The rows are grouped in 3 different ways at once. Each group adds its own fixed numbers to the row, and there is some noise. The rows also spread widely along 12 directions, which tell nothing about the answers.
In the rows, zero is written as 128.
Some rows, each with its group in each grouping after it:
[100 140  58 141 181 135 131  54 111 169 110 153  79 106 125 148 107 102
 146 146 160 130 129 109 172 106 114 144 168 158]
(4) j111 j51
[132 110 114 103 131 163 131 113 146 131 116 185 124  78 179 129 130  79
 148 128 118 148 162 112 124 144 127 208 141 100]
(0) j882 j358
[106 144 169 157 130 107  94 168 110 100 140 100 147 165  73  68 123 131
 130 156 117 104 109 119 125 154 118  84 154 160]
(3) j111 j565
[101  89 107  96 108 138 136 158 124 160 131 158 117  87 125 107 153 103
 107 131 136 138 124 115 192 172  91 157 125 116]
(3) j346 j358
[ 63 115 129 133 169 133 101 150 149 111 141  99  92 140  89 119 187  97
 106 136 104  96 142 125 172  92 105 112 167  96]
(4) j882 j51
[ 99 124 113 171 156 154  94 110 110 141 161 126 104 146 134 108 116 126
 108 104 111  94 191 133 132 119 136 123 119 152]
(1) j137 j565
[169 152  98  86  96 126 159 123  90 149 106 204 168  97 142 118  99 121
 166 174 193 181 103 126 139 174 118 164 142 144]
(2) j137 j358
[116 134 130 136 118 158 101 167 151 114 132 134  95 101 134  87 141  69
 147 140  90 109 136 109 108 135 100 176 148  64]
(0) j346 j51
[ 95 138 140 126 164 172  74 164 147 132 168 185  94  96  76  77  87  83
 128 139 148 145 113 116 150 157 119  97 120 117]
(2) j111 j358
[ 83 134  99 139 145 143 110 173 129 122 183 204 148 105  62  79 122  67
 107 157 147 163 142 126 139 157 147  79 130 154]
(1) j111 j358
[ 97  79 134 178 174  74  77 124  87 118 118 107 144 120 143  79  80 157
 144 113  67  90 181  74 117 180 127  77 122 131]
(4) j882 j565
[ 80 107 103 177 124 118 107 207 100 170 170 125 161 149  72  72 160 118
  86 143 102 104 163 143 150 158  94  64 135 155]
(0) j111 j565
[ 63 126 160 130 139 117 122 184 137 131 100  66 156 153 158 131 154 149
 107 136 128  95 122  85 199 140  85 157 199 132]
(3) j137 j358
[119 125  80 137 146 135 104 163  79 171 146 166 159 129 124  93 121 116
 124 153 145 143 181 130 113 145 117  82 129 116]
(2) j346 j358
[ 94 111  59 149 177 130 111  96  85 153 133 155 124 103 162 137 140 114
 131 136 114 122 205 100 131 126 126 116 135 119]
(1) j111 j358
[150 123 129 157 103 112 134 162 101 176 107 121 217 160 151  98  98 146
 125 142 119 121 159 145 115 170 110 151 167 200]
(0) j882 j565
[130 105 138  96  99 118 154 165 117  87 158 124 180 128 145 129 183 132
 107 147 104 124 205 157 123 145 134 153 140 132]
(1) j137 j51
[134 134 172 123 150 170 113  79 133 113 113  96 113 161 196 135 102 148
 133 107 142  91 178 125 121 109 144 180 165 155]
(0) j346 j51
[123 123 120 128 117  92 139 168 134  92 134 118 156 101 136 111 134  99
 147 163  72 123 176 120 104 149 113 169 166 110]
(4) j137 j51
[113 122 101 102 178 165 113  97 143 128 160 152  74  94 139 146 143  87
 130 141 105 132 202 144 129  93 121 155 141  95]
(4) j111 j358
[108 117 151  82 178 144 108 197 124 173 118 119 179 114 156 132 122 152
 125 159 135 137 184 130 176 142  66 116 179  87]
(0) j882 j358
[ 71 101 159 140 186 120  88 132 128 113 160  99 118 131 104 103  84 140
 103 117  97 105 180 111 155 152 134  97 135 170]
(3) j111 j358
[115 123 107 150 174 121 110 116  93 184 140 117 138 128 121 114  48 155
 125 134 121 120 191 135 152 149 105 120 141 181]
(3) j137 j565
[121 169 141 164 118 181  91  99 116 118 106 159 107 179 128  84 147  99
 145 119 171 112  80 109 109 112 143 128 140 129]
(0) j882 j358
[ 88  99 119 149 164 152 102 149 139 165 170 115 124 113 146 120  86 118
  90  99  74 113 228 136 144 144 113 160 127 151]
(3) j137 j358
[ 74  98 117 120 175 119 128 121 137 123 149 172 145 111  90 115  97 104
 100 132 152 152 155 116 180 150 154 102 147 186]
(4) j882 j358
[110 124 136  87 107 159 138 157 156  98 121 161 119 107 155 120 195  86
 132 143 161 133 114 105 159 132 120 161 163  85]
(4) j346 j51

New rows. What belongs after each?
[133 122 136 103 148 140 112 141 100 132 154 156 151 117 143 110  89 148
 131 136 140 141 189 138 126 159 127 111 117 131]
(2) j137 j358
[100 105 124  83 140 146 167 131 131 121 157 143 172 126 157 168 169 140
  84 132 161 136 212 150 183 124 146 151 160 170]
(1) j137 j51
[141 128 159 114 110 138 103 136 130  80 155 161 109 128  75  69 139  92
 140 142 110 136 120 152 100 143 135 118 105 110]
(4) j882 j358
[118  79 124  74 116 111 151 158 126 109 146 164 166  86 115 119 164 102
 117 154 103 159 174 139 150 170 123 154 130 124]
(3) j882 j358
[112 173 136 110 162  96 120 193 118  99 138 129 161 128  59  96 104 110
 166 219 140 142 130 127 128 131  97  99 198 100]
(0) j137 j565
[125 159 143 163 116 172 119 112 152 158 128 152 148 187 109  95  86 101
  98 110 183 137  94 154 146 125 154 154 164 249]
(4) j882 j358
[118 162 111 137 174 162 102  96  70 161 122 160 144 168 133 116 120 166
 135 144 216 127 140 123 150 119 125  33 148 154]
(4) j111 j51
[105 120 161 139 126 121 129 157 125 113 120 112 199 144 188 118 103 148
 115 119 123 119 174  93 131 173 143 160 167 178]
(3) j137 j358
[ 82 120 115 145 127 147 142 116 145  91 163 171 120 142 117 115 163  91
  97 113 153 123 151 120 150 122 175 131 142 170]
(4) j137 j565
[ 99  89 105 106 169  96 142  85 112 119 131 133 112  81 130 142 104 123
 132 148 103 129 182 112 162 152 124 157 146 156]
(0) j111 j358
[100 134 143 116 114  98 137 161 133  51 129 103 129 137 111 112 198 110
 139 164 107 107 129 111 129 122 121 138 172  89]
(4) j137 j51
[127 134 217 111 159 151  87  90 121 128 116  70 114 192 120 111  80 187
 117 109 153  96 123 151 168 124 117 126 143 189]
(3) j882 j358
[128 140 130  88 155 166  93 132 109 120 165 171  83  96  77  95 141 112
 146 161 144 137 136 151 144 129 101  82 106  76]
(1) j111 j51
[125 114 130  87 149 132 138 126 123 181 101 103 127 109 168 146  96 144
 128 146 146 123 154 130 189 141  75 192 178 141]
(0) j346 j358
[111 119 138 121 125 155  96 142 119 134 151 144  85 116  90  79 128 112
 120 128 143 115 109 132 166 151 103 111 107 116]
(1) j346 j51
[117 104 129  96 108 150 137 141 144 126 144 159 114  81 145 117 134  98
 121 123 107 140 154 123 156 166 112 194 118 115]
(3) j137 j358
[ 89 120 141  98 164 132 130 124 123 100 129 110 123 128 158 148 156 140
 123 142 130 110 184 112 160 115 120 144 164  99]
(0) j137 j358
[ 77 119 149 138 139 190  97 139 142 164 154 146  84 124 104  95 107 125
  92  88 158 112 112 123 212 156 106 121 106 154]
(3) j137 j51
[130 130  84 170 110 145 110 124  52 156 117 158 166 167 184  99 189 145
 124 122 143 111 166 111  94 141 126  72 116 123]
(4) j111 j358
[134 142 152  81 143  83 132 100  82  92  55 103 141 138 144 133 162 162
 190 188 159 119  85  84 157 130  97 135 188  88]
(3) j882 j565
[113 131 135  91 164 148 114 145 134  97 207 154 119 135  55 114 140  96
 102 165 124 146 201 191 117 104 148  95 130 142]
(2) j111 j358
[122  87 101  92 177  46 123 101  64  77 120 134 140  85 111 121 126 136
 172 181  81 135 194 102 104 151 130 104 130  80]
(2) j882 j358
[ 98 131 138 101 141 113 123 158 143 111 117 131 117  98 111 115 142 105
 143 168 133 132  96 102 175 147  92 141 174 108]
(4) j111 j358
[123 126 103 151 133 123 103 103  80 148 135 151  96 106  94  75  74 127
 152 129 119 123 120 113 137 173 107 111  93 136]
(3) j137 j51
[104 128  86 154 116 165 130  68 112 166 137 147  65 162  96 109 153  96
 101 108 162 111 111 142 166 103 136 152 126 189]
(3) j346 j565
[100 124 144 102 128 141 126 173 120  79 190 199 161 117  78  78 128 104
 109 149 154 157 166 135 128 169 157  71 107 131]
(0) j137 j358
[126 128 156  98 137 132 102 133 121 105 162 138  68 118  46  72 112 109
 139 161 131 119 115 152 146 139 107 105 114 107]
(0) j346 j565
[167 123 113 145  94  79 125 123  70 138  89 153 174 123 128  79  98 134
 177 159 128 133  97 107 106 190 118 136 135 154]
(2) j882 j565
[ 98 132 116 132 176 184  98 102 130 174 119 153 103 121 182 138 114 127
 122 109 169 121 151 101 173 123 113 129 153 136]
(4) j111 j358
[ 74 125 113 145 157 129  97 168 127 123 178 138 108 128  35  75 119  89
 104 151 131 122 136 135 160 134 122  78 137 141]
(1) j346 j51
[142 121 140 136 140  92 105 119  84  72 109 117 149 126 179 104 147 146
 178 157  88 102 177  88  70 148 132 107 147  86]
(4) j111 j565
[134 113 177  78 160 168 105  89 101 138 120 123 110 134 197 140 110 203
 125  99 173 110 171 126 181 141 110 113 114 118]
(4) j137 j358
[132  81 135 130 100  96 118 173  79 127 129 140 173 107 167  86 125 164
 134 121 104 112 164  99 133 212 113 110 102 119]
(2) j137 j565
[101  96 114 101 135 143 127 145 146 127 108 152 120  67 196 130 139  87
 139 127 108 133 159  73 149 160 110 203 154  79]
(3) j346 j358
[124 130 137 118 116 121 143 132 152 108 142 139 133 114 123 115  99  99
 122 140 119 138 143 136 141 149 133 189 158 173]
(4) j137 j358
[141 153 132  92 110 132 126 213 107 163 127 127 173 140 103  94 143 121
 132 194 151 141 129 157 139 141  66 122 174 100]
(0) j346 j358
[ 86 131 144 152 138 175  97 171 178 142 148  96 105 127 160 122 129  89
  98 104  80  97 173 128 151 114 103 208 161 125]
(1) j137 j358
[110 132 108 114 179 139 138  38 116 105 113 134  94 128 170 166 134 118
 144 140 141 119 182 113 132  92 151 173 171 148]
(0) j111 j358
[112 100 117 108 151  90 157  74  89 123 109 129 151 123 166 149 103 172
 126 132 155 129 170 103 175 155 140 135 152 184]
(4) j137 j358
[114 115 142  88 132 149 127 155 118 131 128 195 180 110 128 104 126 120
 124 141 178 166 131 113 162 178 134 109 133 138]
(3) j882 j358
[116 123 107 140 144 123 102 160 111 169 126 141 151 121 115  98 104 110
 130 145 120 136 138 127 138 153 100 133 146 136]
(2) j882 j358
[119 109 157  73 132 136 147 151 161  54 142 124 145 116 170 144 196 101
 124 153 114 121 200 127 119 110 145 172 179  90]
(4) j346 j51
[125 152 141 142 151 101  95 161 113 158 116  60 144 174  85 103 101 137
 133 167 103 107 131 159 133 111  77 138 185 153]
(2) j882 j358
[138 152 155 101 115 108 118 179 111  60 153 150 172 138  88  85 156 104
 151 193 129 145 136 136  81 147 137  99 152 110]
(2) j111 j358
[124 147  99 141 115 117 145 124  97 170 103 125 160 160 129 122 145 132
 120 157 166 129 107 134 162 131 102 133 179 192]
(4) j111 j358
[144 105 188  69 148 138 151 115 176 101 129 122 168 125 176 160 106 137
 120 136 134 137 192 154 151 127 146 204 188 186]
(4) j882 j565
[111 152 151 113 150 117 135 163 125  78 145 167 214 144 131 109  94 131
 129 166 177 160 171 112 116 153 170  90 177 170]
(4) j137 j358
[101 122 110 173 128 137  93 209 132 146 165 127 168 142 130  80 124  85
 100 130  85 117 195 130  89 143 126 128 149 131]
(2) j346 j358
[116 109 182 132 102 107 122 174 111  86 132 113 173 133 134  81 118 154
 128 129 112 104 139 105 135 196 123 118 132 141]
(0) j137 j51
[113 130  70 131 136 123 122 136 130 143 139 182  89  68  75  85  99  56
 153 165 125 152 111 114 137 150 105 142 139 106]
(4) j346 j51
[160 149 128  75  93  80 143 203  93 125 151 120 156 123  38  90 139 124
 146 216 112 152 122 189 131 151  68 127 144 110]
(2) j137 j358
[168 135  96  85 138 106 135  99  71 159 141 136 111 111  87 118  95 150
 153 178 126 149 169 184 135 135  82 122 117 128]
(4) j137 j358
[ 85 119 167 136 161 151  79 170 140 113 115 114 144 115 199 114 134 134
 129 118 114  99 154  66 148 156 111 131 161  91]
(1) j111 j358
[108  89  75 117 128 111 144 125  76 171 106 137 128  99 150 126 163 136
 128 143 137 117 153 106 177 155  88 130 140 107]
(0) j346 j51
[ 90 121  95 135 140  90 130 185  83 126 153 156 179 126  91  92 143 130
 115 165 138 142 165 114 144 164 117  53 139 126]
(4) j137 j358
[126 127 150  74 118 184 130 157 152 142 157 156 106 109 120 127 141 118
 111 130 160 137 136 165 185 134 101 162 131 119]
(2) j137 j51
[111 120  78 122 119 106 144 196 110 158 121 167 202 112 119 114 160  90
 124 174 131 159 148 124 138 155 108 137 172 127]
(2) j882 j358
[108 132 108 158 137 148 115  88 120 160 137 142 106 149 109  98  70 105
 108 113 149 125 133 130 142 138 145 155 136 213]
(3) j346 j358
[125 148 147  87 197 150 107 142 117 144 135 155 177 129 124 127  75 141
 141 171 170 158 190 144 137 124 120  94 175 130]
(0) j882 j358
[ 87 121 103 126 146 111 145  72  98 153  88 120 119 142 139 138 113 139
 121 133 184 120 104  86 202 137 126 154 174 194]
(3) j346 j358
[140  97 101  76 149 164 125 115 135 140 181 187  91  74 123 120 113  87
 119 136 115 159 217 168 126 132 126 150 102 104]
(4) j346 j358
[112 129  94 101 159 165 118  97 129 160 139 159  72 122  91 133 160  93
 120 141 151 138 134 159 175  89 103 137 139 113]
(4) j882 j358
[ 76 129  89 209 138 107  99 174 113 129 147 140 146 136 110  70 122  95
 124 130 100 105 149  85 114 155 129  88 146 137]
(4) j137 j565
[104  86 130 108 147 101 114 180 137 128 145 150 153  61  87  89  83  96
 135 151  78 147 157 115 151 198 101 136 132 123]
(3) j882 j51
[118  99  74 129 133 123 120 135  82 182  98 110 113 105 188 131 164 128
 139 138  91 100 182 106 138 135  66 163 143  64]
(0) j346 j358
[103 120 146 127 111 122 110 187 102  81 147 184 170 127  69  53 170 105
 135 158 143 136 109 111 122 178 135  47 116  95]
(0) j882 j51
[172 174 189  62 112 125 118 176 113  88 141 118 143 143  83  95 137 148
 166 202 154 137 112 169 130 131  88 116 156  90]
(1) j137 j565
[102 110 119 114 149 118 142  66 116  88 154 154  90 115  79 119 127 109
 125 141 132 125 149 136 149 133 156 130 127 176]
(0) j111 j51
[114 143  64 196 106 172  94 127 105 213 127 155  91 130 118  80 126  74
 120 110 109 117 104 124 131 145  87 157 115 150]
(3) j111 j358
[113 114  95 142 144  91 142  73 112 140 122 110 105 140  73 122 113 115
 123 144 116 120 131 153 159 116 122 150 155 199]
(4) j882 j51
[138 135  97 121  90 180 140  98 107 157 126 192 101 121 144 114 161 111
 128 114 179 135 109 137 161 138 119 147 109 131]
(4) j137 j51
[135 113 130 151 105 124 124 180 114 172 141 123 196 136 136  95  93 138
 104 129 114 123 160 149 133 184 112 142 147 210]
(2) j111 j51
[135 151 134 135 123 160 130 105 129 168 139 118 108 167  90 106  90 119
 109 134 162 117 123 178 155 113 116 163 158 210]
(0) j346 j51
[ 69 134 116 152 154 182  72 223 124 178 128 129 148 139 171  95 176 108
 108 126 134 107 164  87 148 129  77  96 159  51]
(3) j346 j358
[131 150 118 106 159 166 122 108 131 149 131 202 113  81 136 115  56 106
 162 147 178 157 134 110 154 156 124 152 141 131]
(0) j137 j565
[137 112 123 141  69 121 129 122 101 107 140 170 104 138  89  61 161 103
 125 128 145 120  84 129 131 166 140 110  97 152]
(4) j346 j565
[125  86 139 100 157 135 124 160 108 182 125 122 213 135 193 146 113 176
  96 121 134 134 224 144 161 157 111 133 157 166]
(2) j882 j358
[ 97 118 139 126 163 157  88  98 147 147 138 106  34 120 110 109  96 109
 116 109 123 100 122 128 182 113  99 154 130 126]
(4) j346 j358
[135 105 133  67 118 115 129 202 107 172 119  96 156 101 147 125 156 149
 122 172 115 126 160 148 182 156  43 150 157  82]
(1) j346 j358
[104  87 105 126 144  87 156  83  90 135  76  98 162 119 210 155 120 160
 135 124 127 106 176  71 161 156 130 180 179 171]
(3) j346 j51
[106 107 138  83 165  90 156  92 101 100 105 134 152 119 142 143 106 155
 141 165 182 130 153  95 178 149 146 128 182 167]
(0) j346 j565
[124 129 151 108 174 110  99 185 120 136 140 129 159  92 126 100  58 149
 154 166 116 135 175 116 144 171  88  98 156 104]
(4) j137 j565
[109 106 105  78 180 129 137  98  82 154 119 103 126 134 158 167 160 168
 122 152 150 116 212 135 173 100  99 118 162 110]
(3) j346 j51
[126 151 148 132 163 188 100  99 147 155 136 123 101 147 152 131  85 117
 124 120 137 116 165 150 135 107 119 174 160 167]
(0) j111 j358
[126  82 144  92 106  96 161 148 144  95 144 168 153  73 115  98  92  97
 129 150 118 149 147 118 151 200 142 179 140 169]
(0) j346 j565
[149 140 177 144 131 136 101 130  96 102 138 115 199 209 148  96 126 166
 117 125 139 114 187 154  77 125 161  84 145 180]
(4) j882 j358
